The same things were measured in two ways. Each way mixes the same 8 hidden numbers, adds some noise and spreads widely along 5 directions of its own, which tell nothing about the thing.
In the rows, zero is written as 128.
Some things both ways: the first way, then the second way.
[150  99 116 120  84 139 125 127 137 134  70  90 152 157 132 122 199]
[132 201 111 122 158 178 193  44 193 129 155  97 155 130  53 148 126 122]

[123 125 106  80 144 133 129 110 143 137 172  99  60  97 157  81 110]
[124 110 144 148 136 117 158 130 116 144 120 139 143 150 127 155 111 130]

[152 161 181 113 121 148 135 105 138 101  85 161 164 150 140 104 129]
[151 140 147 135  89 109 120 112 130 102 154 127 100 139 101 101 129 179]

[105 139 127 197 143 158 161 157 156 108  97 108 141 121 183  96  98]
[121 131 125 124 123 129 143 127 139  72 143 149 111 114 111 117  87 151]

[153 115 101  94 157  78 147 106 110 140 120 134 130 137  84 138 130]
[153 128 120 134 119 155 131  99 129 146 127 127 101 133 132 151 111 134]

[107 106 105 146 106 117 114 152 120 140 122  45 124  90 143  97 126]
[100  90  70 160 124 170 168 125 110 124 122 167 121 146 175 197 117  51]

[135 160 116 184 163 148 115 142 164 151 160 117 140  33 159 107 148]
[164 190 143  80  90 150 146  99 164  97 136  92  94 153 125 135 200 181]

[186 137 136 109 145  90 110 105 125 135  89 154 181 114 136 138 147]
[117  81 140 195 144 118 119 175 115 144 135 166 153 169 120 116  81  89]

[ 94 181 101 115 128 137 151 114 154 113 109 100 154 136 145  77 161]
[174 157 144  87  98 157 157  63 157 149 142 100  96 133 125 173 163 148]

[ 60 150  90 126  81 135 155 133 170 133 204 154 106 151 174 162 119]
[159 176 121  94 148 154 166  76 130 141 128 119 140 128  92 179 157 154]

[141 161  83 149 195 117  98 102 209 205 143 162 142  83 171 129 122]
[ 48 156  98 137 101 178 136  93 129  42 100 125  84 101 105 103 145 207]

[ 89 101 129 118  84 145 131 136 115 125 150  89  82 147 128 109 114]
[152 137 108 134 127 129 146  98  94 122 124 136 119 132 112 154 125 155]

[136 126 105 158 136 100  92 156 150 152 112 145 147 114 120 196 120]
[132 142 104 120 142 209 113 105 139 131 136 148 163 151 129 134 152  79]

[127 121  94 155 135 128 148 139 142 143 138 113 115  94 143 105 124]
[147 120 137 109 119 147 169 111 138 131 143 131 122 135 134 179 142 100]

[111 168 136  97 163 133 140 106 150 111  99 132 149 175 116 132 141]
[135 131 157 110 100 115 107 102 143 147 140 133  93 115 127 127 110 169]

[ 84 136  68 186 109 124 149 168 104 134 189 114 101  67  79 126 144]
[187 122 168 132  91  81 114  93  93 141 136 118  87 136  91 110 108 216]

[114 145 151 121 119 116 120 121 108 110  95 121 156 159 111 118 112]
[162  76 177 128  75  82 108 126  79 137 129 146  94 146 141 135 135 179]

[ 84 155 125 104 112 151 112 124 133 118 159  64 115 103 142  82 164]
[187 123 165 128 158 120 130 151 113 203 127 138 157 174 124 173 136 115]

[130 111  92 165 123 123 124 138 126 165 110  95 120 101  83 103 148]
[139 125 146 126 138 144 150 103 132 143 147 143 139 126  87 150 110 126]

[156 124 107 115 143  90 129 116 106 130 125 145 145 118 121 132 132]
[ 85  92 192 160  99  73 177 106 136 112 119 130 108 137  80 129  92 202]

[124 132  98 158 119 106 171 136 116 119 137 179 140 143 124 145 112]
[120  76 144 144  91 110 152 112 116 119 146 146  89 115 127 153  93 127]

[ 94 134 148 125 111 147 120 120 110 104 142 175 131 189 153 143 110]
[ 91  81 135 142 109 164 154 130 114 139 113 142 112 130 165 185 141  87]

Other things, the second way, with their names:
(128): [ 92  78 138 179 157 132 194 138 131 153 140 164 151 142  99 181  78  73]
(5): [116 149  97 147 130 121 168 110  84 113 119 149  94 106  94 184 135 178]
(487): [123 128 121 155 121 137 133 113 127 132 117 124 106 139 121 130 114 154]
(894): [ 67 128 105 144  86 173 128 111 119  54 102 128  87 123 133 105 159 176]
(664): [183 130 148  98 117 149  74 142 115 153 144 139 135 146 153 116 153 119]
(679): [130 117 113 167 135 133 141 117 106 144 118 141 127 153 113 150 116 131]
(466): [ 81 127  49 154 114 208 102  86 113  85 121 149  90  88 136 111  84 123]
(890): [203 143 126 149 153 147 106 128  94 166 123 136 157 187 103 121 141 137]
(853): [ 99 110  95 156 101 164 119 115 131 129 107 132  86 146 174 141 125 119]
(576): [103 101  78 190 133 132  89 144  82 138 133 182 111 112 126 126  68 119]
(949): [156 152 161 109 128 111 135 109 142 173 151 139 134 132  96 159 135 153]
(547): [174  92 164 131  63 120 132 112 116 144 151 119  62 142 144 153 142 136]
(683): [135 151 104 178 131 150 128  81 114 153 115 100 115 144  92 118 118 157]
(788): [150 146 110 116 122 148 118 120 113 122 125 145 119 142 134 146 148 142]
(914): [131 103 157 116 113 137 123 129 106 139 127 148 132 134 133 149 145 133]
(885): [166  96 206 118  99  98  89 119 116 145 148 135 131 134  98  81 101 182]
(469): [165 181 166 112 146 138 130 116 163 136 149 125 157 155  58 106 133 178]
(922): [192 156 122  83 130 161  93 131 107 151 124 146 117 134 145 154 155 143]
(41): [117 125  99 129 109 153 119 122 102  93 128 151 129 134 150 132 149 123]
(945): [186 155 140 109 117 100 135 124 127 140 145 137  82 127 110 160 113 179]
(81): [ 85 103 128 169 104  79 133 144  97 107 128 164  94 106 108 136  89 180]
(908): [102  73 120 183  64 109 123 115 113 117 125 134  58 137 159 126  94 140]
(442): [141  69 201 128 149 101 194 136 147 184 141 148 177 165 131 190  89  69]
(463): [166 122 176 125 134  81 124 139 129 137 154 150 139 143  92 113  90 170]
(4): [115 132 104  97 113 188 155 105 169 115 130 142 106 135 168 183 143  90]
(88): [133 113 159 144  82  96 132  95  70 122 116 127  86 121  93 133 150 223]
(933): [106  32 122 172 113 100 147 154  72 157 143 189 104 108 167 200  58  58]
(380): [177 144 114 115 105 139 156  84 111 122 150 133 113 147 115 177 166 131]
(649): [151 107 194  77  83 124 129 134 115 114 155 156 115 125 124 153 175 149]
(740): [175  84 160 114 130 129 127 125 121 187 156 158 137 133 144 174  92  80]
(569): [182  97 177 116 121  91 108 167 114 151 159 162 146 149 138 135 114 107]
(527): [117 108 131 166 105 109 161 117 114 128 125 130  97 146 128 152 114 140]
(948): [127 131 148 144 137 118 126 123 139 133 135 133 135 138  95 102  88 161]
(52): [137 151 109 141  94 135 183  79 123  96 120 107  93 152 117 164 173 163]
(491): [ 93 113  98 168 123 149 120 120 146 138 118 142 101 127 149 127  66 113]
(900): [ 89 116 116 173 149 122 104 155 103 159 118 171 124 118 115 137  84 143]
(573): [141 110 209 169 143  78 154 126 132 175 131 128 131 159  51 123  82 189]
(476): [142 158 126 141 116 153 176  89 161 123 132  91 135 174 113 140 164 120]
(720): [155  81 214 124  93  85 158 138 144 176 154 137 126 163 124 171 137 117]
(534): [111 112 131 170 100 143 136 114 130 129 144 122 104 134 116 122 118 118]
(295): [142 181 133 139 138 117 119  92 132 131 136 131 125 129  52 104 118 213]
(386): [163 111 139 144 149 118  82 146 102 179 143 159 140 128 118 120  74 121]
(209): [133 112 139 154 119  88 173 133  94 107 148 154 153 152  96 159 145 126]
(703): [112 158  88 151 198 154 161 142 128 132 110 165 164 139  89 160  88 127]
(334): [ 44 129  77 152 126 170 179 105 160  88 124 149 110 113 135 164 105  98]
(189): [109 122 140 133 125 141 152 114 124 133 130 142 123 127 105 158 137 138]
(697): [190  86 171 101  98 107 123 133 106 142 150 139 126 145 159 148 128 115]
(216): [ 98 148 142 154 140 119 176  89 134 102 106 117 132 133  63 117 103 210]
(398): [144 144 153 128 112 142 146 101 130 142 127 111 109 150 103 148 158 165]
(224): [137 101 125 136  98 128 171 129  97 116 129 142 107 149 148 190 158 106]
(76): [102  90 136 151  85 134 144 125 123 121 135 144 100 141 149 152 139 113]
(185): [151 164  85 142 117 134 146  66 112 129 142 122 100 127  96 149 123 157]
(800): [ 86 159 103 126 164 193 216  82 196 148 135 133 143 130 103 210 118  73]
(669): [135 138 103 159 143 162 107 128 105 103 120 140 136 151  95  86 109 155]
(229): [135 192 121  97 128 163 168 102 213  98 144 104 112 139 116 133 125 144]
(505): [ 88  94 127 144 109 124 149 135 122  92 134 160 124 124 140 145 105 111]
(450): [ 54  95 103 163  87  88 152 100 115  87 127 145  74  81 140 143  68 158]
(432): [139 157 144 129 107 128 171  77 121 117 121  95 125 151  88 145 186 181]
(133): [130 121 129 129 112 108 139 129 121 113 129 147 109 134 131 142 119 153]
(727): [148 162  77 122 138 220 132  99 142 122 125 121 115 144 136 142 145  98]
(760): [132  95 146 126 110  92 136 148 117 101 161 164 125 120 124 135  89 125]
(758): [134 135 171  83 128 125 146 138 153 138 148 152 165 144 130 166 165 115]
(453): [143  99 126 169 101  99  94 132  72 119 127 146 107 135 121  99 100 170]
(289): [175 158 108 130 146 175  97 125 109 145 100 130 131 172 130 119 155 157]
(118): [118 150 101 153 125 151 132 107 127  91 113 130  97 139 100 104 103 181]
(939): [126 118 134 123 144 204 106 120 140 149 116 138 140 138 132 124 119 108]
(247): [140 147 111 137 161 147 127 118 130 141 131 152 149 132  97 129  87 136]
(887): [ 94 141 107 138 124 160 154 122 157  84 145 141 133 132 114 126 119 108]
(294): [106  91 139 175  92  85 151  94 100 102 141 124  97 111  91 112  77 169]
(400): [146 188 132 102 133 186 148  82 162 126 114  96 123 155 105 135 170 170]
(406): [109 137 156 112 142 157 171 134 167 145 116 140 137 156 120 178 149 126]
(297): [ 61 111 109 179  76 130 146  91 109  63 117 120  55  92  99 106  99 196]
(663): [154  75 158 145 151 105 106 167  65 158 119 182 154 142 125 138  89 135]
(276): [160 166 146 126 153 104 155 106 141 127 164 141 170 146  53 125 111 154]
(946): [137 117 144 115 117 139 141 150 134 131 133 151 127 158 148 163 153 110]
(851): [ 94 120 130 162 115 131 146 115 131 115 132 128 112 119  98 124 106 145]
(692): [162 157  84 153 140 176 148 103 118 113 143 122 127 148  95 126 128 116]
(468): [123 139 157 110 137 141 159 114 174 150 135 135 144 146 114 159 127 125]
(73): [165 154 169  96 113 120 142  82 137 137 122 113 127 151  98 131 152 204]
(714): [120 110 119 167  77 102 139  97 126 125 159 127  97 135 132 135 121 113]
(257): [103 133 142 149 116 110 164 103 142 132 124 118 120 139 109 143 123 158]
(79): [116 138  89 136 123 192 154  89 144 134 124 121 123 150 155 165 150  87]
(815): [123 152  91 123 148 170 162 127 148 126 111 140 123 147 150 183 135 107]
(479): [130  71 183 161 103  61 130 146 128 155 165 160 138 150 113 127  82 116]
(863): [ 86  34 126 187 103 115 119 136  84 124 152 177 124 109 138 129  58  69]
(870): [156 125 183 108 155 128 131 128 125 180 147 155 181 146  84 153 139 124]
(924): [117 135 122 117  42 145 159  44 116 104 126  99  54 120 141 171 201 179]
(871): [ 64 112 148 138 109 110 149 115 164 113 147 155 106  98 114 142  81 147]

Some of these things the first way, each followed by its name:
[132 120  73 109 137  81 162 140 128  92 100 111 161 155 192 150 122]
(442)
[103  76 102 162 123 158 128 158 137 148 151  73  89 128 123 155 164]
(450)
[147 106 126 148 131 152 113 112 116 164 124 136 111 121  98  94 156]
(297)
[177 128 105 166 162 113 118 129 186 173 103 137 168  79 176 141 147]
(887)
[100 133 142  96 101 151 119 132 119  87 147 132 102 159 162 131 121]
(79)
[161  84 143 107 184  89 117 104 111 183 104  96  99 122  38 135  99]
(922)
[114 136 121 131 107 115 114 127 136 144 148 179 130 150 105 180 118]
(870)
[122 125 123 140 135 126 114 146 109 115 162 155 122 116 130 167 122]
(400)
[169 139  82 109 171  74 146  98 159 165 133 182 140 111 137 147 112]
(727)
[ 95 143 102 141 149 143  85 123 155 191 170  65 112  72  81 116 182]
(900)
[128 140 115 153 182 152 104 139 162 156 150 119  88  76 111 128 127]
(664)
[147 117 133 120 117  98 118 119 124 143 119 160 162 157 115 190 136]
(453)
[141 143 116 142 186 158 166 142 153 108 164 121  73  63 164  87 109]
(229)
[170  95 169  56 122 125 116  88 104 121 123 161 118 181 125 153 143]
(257)
[176 133 144  58 179 101 162  75 155 121  41 129 143 184 157  79  91]
(697)
[ 79 149 112 139  88 147 112 119 124 157 208 160  92 109  99 117 131]
(88)
[123 122 142 144 111 152  94 131  97 135 138 110 129 108  96 106 168]
(398)
[132  96 116 169 137 108 106 161 110 161 175 111  92  63  73 167 109]
(788)
[119 133 127  67  84 143 119  97 113 117 176 166 107 167 126 137 176]
(683)
[143 111 151  98  99 128  87 102 104 161 116 120 123 137  65 120 163]
(924)
[114 141 100 114 105 115 164 120 139 116 158 162 131 149 158 144 131]
(800)
[158 141 182  98 148 120 122  96 126 116  81 139 164 152 149 109 105]
(946)
[102 160 119 120 105 132 136 119  91  96 149 134 141 129 116  93 163]
(573)
[113 137  93 141 102 155 142 122 159 134 125 129 135 141 176 101 169]
(294)
[131 160 132 129 119 143 127 134 142 108 110 105 144 100 137 101 157]
(479)
[ 27 141 156 152  30 202 126 127 129 142 198  89  89 143 134  66 142]
(5)
[129 135 146 102 157 109 151 123 125  97 113 139 117 148 136 128  69]
(4)
[160  70 178 136 120 140  91 137  67 125  88 118 109 146  79 128 113]
(669)
[141 140  35 154 181  60 129 123 204 201  93 149 188 129 132 195 142]
(466)
[136 138 154 106 156 125 110 109 113 126 126 114 126 108 120  95 113]
(406)
[120 115 138 110  94 122 103 138  82 122 175 113  78  84  86 112 111]
(890)
[ 99 109 172 136  84 177  99 140  89 129 165 102  70 121  44 117 148]
(295)
[129  94 184 113 128 150  87 118 100 127  71 103 116 181  88 118 115]
(914)
[155 104 151 182 124 135 103 161  92 127 124 139 131  97  71 164 137]
(469)
[123 126 162 133 119 134 146 138 110  91  80 110 146 162 121 118 112]
(463)
[111 183 203 132 131 175 137  95 150 111  91 190 130 171 136  64  57]
(649)
[101 132 122  96 137 105 139 114 131 129 140 142 105 165 131 133  68]
(663)
[141 149 131  72 165 140 136  96 154 122 122 126  94 130 142  85 119]
(948)
[146  87 170 134  62 161 108 127 126 153 159 126  83 102 141 106 121]
(209)
[101 128  91 118 114 107 168 104 147 152 119 104 140 160 133  99 135]
(933)
[142 161 122 126 159 123 173 104 190 139 107 155 132 128 177  96  87]
(760)
[ 95 115 179 154  95 181 102 130 114 137 134  81 124 136 101 102 160]
(81)
[125 110 184 152 123 165 134 149 102  91  89 105 118 149 111 112 108]
(569)
[191 113 116 115 118 112 115 109 150 164 106 137 173 114 120 165 209]
(714)
